There are 5 ways to turn a row about zero (a turn may also mirror it). The second row of each pair is the first, turned, with some noise. The first 35 pairs use one turn. New pairs use 2 turns, one after the other, and a turn may come again.
Some pairs, each with its turns in order after it:
[ 40.6 -36.5  -1.2 -12.2  34.8 -42.4]
[ 48.1  36.0   8.5 -28.9 -35.4  15.9] : q_28

[ 13.8 -29.5  -8.4 -20.6  34.7  -2.6]
[-27.7 -25.5  -1.1  37.5  -3.3  -2.8] : q_737

[-19.8  34.2  33.2 -23.8  -3.5   5.4]
[ 2.0 48.1 28.0 -0.1  9.1 10.4] : q_737

[-38.3 -30.7 -29.5  31.2 -42.9   2.8]
[33.8 50.5 18.8 -3.6 38.4 22.0] : q_658

[-34.2  -3.0 -36.1  38.4   8.6 -39.6]
[-13.4  29.9 -42.4 -37.2 -19.5  29.1] : q_63

[ 18.1 -27.3  -8.8 -40.2  16.2 -27.4]
[ 24.9  29.9  12.2   8.2 -43.2  29.8] : q_28

[-37.3 -38.7  43.9  37.5  40.8 -28.7]
[ 12.9 -19.1 -56.3  42.6  61.8  13.1] : q_658

[ 32.2 -13.7  43.0 -24.3   5.5   2.2]
[ 17.4 -24.0  42.9  19.9 -17.3 -24.2] : q_63

[ -3.8  35.6  16.7 -36.5  28.1 -21.6]
[  6.4 -16.2  12.0 -41.9  29.7 -25.3] : q_978

[-24.9  10.3  36.2  39.5  21.4  17.6]
[ 37.6  -9.8 -46.6  26.4  -8.6  12.7] : q_658

[ 20.0  -0.7   4.1 -26.2  14.3 -37.0]
[ -5.9   4.7 -21.3  38.9  10.0  25.2] : q_737

[-22.2 -16.4  34.0  28.5 -18.6 -33.2]
[  8.3  11.7   5.3 -22.5 -58.1 -13.0] : q_978

[-12.2  33.2 -23.6 -18.3  42.4  -8.4]
[ 12.8  41.1 -27.6  34.4 -12.4  -4.2] : q_63

[ 40.9  -1.3  11.0   3.0  29.4 -31.6]
[ 41.9  -2.8   4.4  -4.6 -36.0 -22.4] : q_63

[-37.3 -19.9   7.6 -24.3 -18.9   3.5]
[  8.3  -1.4  31.6  -1.0 -31.9  31.5] : q_737

[-36.0   0.4 -36.2   7.9  -7.3  33.7]
[-35.5  30.2  -5.5  -2.1  30.2  14.7] : q_63

[ 13.2 -19.0 -21.5   8.6 -24.2   5.0]
[-19.1  10.5  -4.4  24.2  -8.7  17.8] : q_978

[  9.6  -7.8 -32.0 -33.4 -36.1  -0.5]
[ 48.5 -30.4   5.8  14.5   2.6  18.6] : q_737

[ -2.5 -22.9 -41.8  22.7   4.0  34.8]
[  3.9   6.2 -29.7  47.7   5.9  26.4] : q_978

[-23.8  27.4 -18.6  -6.0   6.9 -19.2]
[-23.8   7.4 -14.0 -13.5  -7.1  25.9] : q_658

[-36.4  10.3 -25.2 -38.0  26.5  30.8]
[-35.5 -19.0  47.2  28.2 -16.0   7.2] : q_28

[-41.6  11.4  19.5 -25.6  22.2 -18.4]
[ 21.7 -29.0 -11.3 -43.8   1.7 -10.5] : q_978

[ -4.2  14.9  14.5 -10.0 -10.0 -37.2]
[  9.7  25.4 -18.4   3.8   3.6  37.1] : q_737

[-16.9  25.6 -11.6  -6.2 -36.5  12.4]
[ 36.0   6.3  23.9 -20.8  11.1  10.9] : q_737

[ -4.4 -33.3  37.4  32.4  22.2  -7.9]
[ 48.4 -18.6   3.6 -24.1  26.3   2.9] : q_28

[ 22.6  -8.1 -23.8 -17.7  37.3  -7.8]
[-20.2   4.0 -36.5  -2.9  33.1 -15.6] : q_978

[-37.8  15.6 -23.4 -15.0 -36.9 -37.4]
[ -3.1   9.9 -17.4  62.5 -12.0 -24.9] : q_28

[ 43.1  15.4  24.9  35.4  -5.3 -29.3]
[ 34.0 -30.4 -15.6 -26.9 -14.0 -29.8] : q_63

[ 30.2 -21.9 -20.0  -4.1 -15.3 -40.4]
[-14.2 -15.9  32.3 -26.5  33.1   0.8] : q_658

[-29.2 -21.4   2.1  -0.2  -9.3  -3.2]
[  6.6 -16.5 -15.9  -4.7 -29.7  12.9] : q_978

[  0.0 -20.4  36.0  14.4  -0.9 -12.9]
[ 16.3 -16.3 -21.9  -0.5  25.2 -18.9] : q_658

[-38.8  29.6  23.9 -27.3  11.5  10.2]
[-17.7   1.4  34.8  37.5  30.1  14.6] : q_28

[-25.2  38.8  23.2  -6.6  34.6 -21.5]
[ -4.7   5.6 -33.0  33.8 -38.9 -15.7] : q_63

[30.4 21.0 20.9 35.6 35.5 38.0]
[ 32.3 -49.7  -7.2  23.9 -38.2   5.2] : q_658

[-12.9  -3.6   8.4  34.8 -29.3  -0.6]
[  6.9 -16.7 -32.4   0.6  20.8 -19.2] : q_28

New pairs, each followed by its turns in order:
[ 29.8  -8.0  -1.7 -32.5  20.9  24.3]
[ 19.4 -24.5 -14.1  -5.0 -25.2 -33.5] : q_63 q_63

[ 35.3 -41.6   1.9 -40.8 -13.7   9.5]
[ 49.7 -19.1  38.6  -8.7  -9.5 -33.4] : q_28 q_737

[ 20.7  39.1  25.7   1.5 -40.4 -38.9]
[ 17.2 -44.0  45.5 -29.1  -6.8 -24.2] : q_978 q_978

[ -7.9  12.5 -32.3  15.5  17.8  21.8]
[ 16.0  -1.2  23.9  37.0 -12.3   4.4] : q_658 q_978

[-37.1  26.6 -20.7  36.9  26.1 -10.8]
[-12.1  -9.0  49.4  32.9  -8.6  20.8] : q_737 q_28

[ 11.9  15.1  18.9  -5.4 -25.9 -21.1]
[ 12.5  25.0 -31.4   1.7  11.4  -5.1] : q_28 q_63

[-21.5 -15.5  -7.7  -9.0   8.1 -22.6]
[ 24.1   9.5  18.6 -19.7  -2.0  -6.4] : q_63 q_737

[-25.0 -15.8  -9.7 -13.0 -11.8  16.8]
[ 21.3 -30.2 -11.3  -5.3  -2.1  -2.9] : q_28 q_28

[-28.6 -22.8   4.4 -29.5  32.0  30.8]
[  3.3  -8.8 -11.7   0.8  21.5 -59.2] : q_658 q_28

[ 15.9 -28.6   9.5  11.8  22.7 -34.8]
[ 12.8  -3.3  -0.4 -13.2  24.9  45.5] : q_978 q_737

[  3.0 -15.9  30.0  21.3  37.8  40.6]
[ 22.0  13.1 -13.2  57.2  25.3 -21.4] : q_737 q_28

[-36.3  -7.6  22.4 -42.5 -33.6 -15.3]
[ -7.7 -11.8  23.8 -41.5 -43.4 -23.5] : q_63 q_737

[ 16.6 -20.5 -10.7   1.0  15.6   7.3]
[-10.5 -13.1 -10.8 -26.2  11.0  13.1] : q_978 q_737

[ 20.8  29.2  26.1 -17.4  27.7 -43.5]
[ 16.2   1.0  -5.9  15.5 -33.2  61.0] : q_737 q_658

[-17.9  35.8 -42.6  27.2  41.5  35.7]
[-40.2 -51.9 -41.8 -26.6  19.4   3.4] : q_658 q_28

[-31.3  18.6  27.7  -4.1  23.3   6.5]
[ 39.5 -17.3  20.4 -22.8  -1.0  -9.5] : q_737 q_978

[ 28.1 -36.8   5.6  29.2  -6.2   3.1]
[-31.0   1.4  39.9  -1.3  -1.5 -25.4] : q_28 q_658

[-13.1  27.6  42.8  10.5  10.0  32.2]
[ 43.4   1.8   0.4  27.2  -7.1 -37.6] : q_63 q_28

[ 28.5  41.7 -31.8 -10.7 -28.3   4.8]
[-19.3 -10.9  40.8 -14.7  40.6  16.3] : q_978 q_28

[ 16.4  37.9 -30.5  39.1  35.5   0.0]
[-23.9  28.1  -4.2 -26.9  53.2  29.4] : q_63 q_978

[  0.9  11.3 -43.0  22.2  10.0 -37.9]
[-19.7 -33.7  34.1  -4.6   9.6  37.7] : q_658 q_28

[10.5 10.8 41.4 34.2 16.0 19.4]
[-10.3  34.9  -0.9  46.2   5.7 -26.4] : q_737 q_28

[32.8 17.2 18.6 21.7 14.7 15.0]
[  2.1  34.4   4.5  20.3  -4.2 -28.3] : q_737 q_28

[-39.0 -27.6  -8.6  35.6 -43.8   9.8]
[ 54.6  27.1  33.6 -13.3 -18.7 -12.5] : q_978 q_658

[ 37.8 -30.8  -4.8  14.7 -16.4  36.9]
[ 18.4 -46.8 -20.3 -16.4  22.9 -24.6] : q_658 q_658

[ 23.0 -13.9   5.0  31.1  41.3  -5.3]
[  5.8  39.7  -0.6 -36.7  15.8  12.6] : q_978 q_978

[-28.5  43.0 -23.2 -17.4  17.5   5.5]
[-12.0  -7.2  14.4  41.4   9.3 -29.1] : q_978 q_737

[-29.6  36.8  14.1  12.4 -37.3  30.9]
[-48.0 -39.9   8.7 -21.0   5.6  17.4] : q_63 q_737

[ 28.9  -7.0 -10.9 -39.8 -18.2  18.8]
[ 31.7 -43.4   7.4  -3.7  21.6  -0.3] : q_737 q_658

[ 31.3 -42.6 -31.8 -27.8  31.2 -37.9]
[-46.5  21.5 -63.4  -3.9  12.3  22.7] : q_28 q_28

[-40.9  29.3  27.2 -16.0 -16.7 -11.7]
[-46.9   0.9 -15.8 -34.8  11.4 -22.7] : q_28 q_737

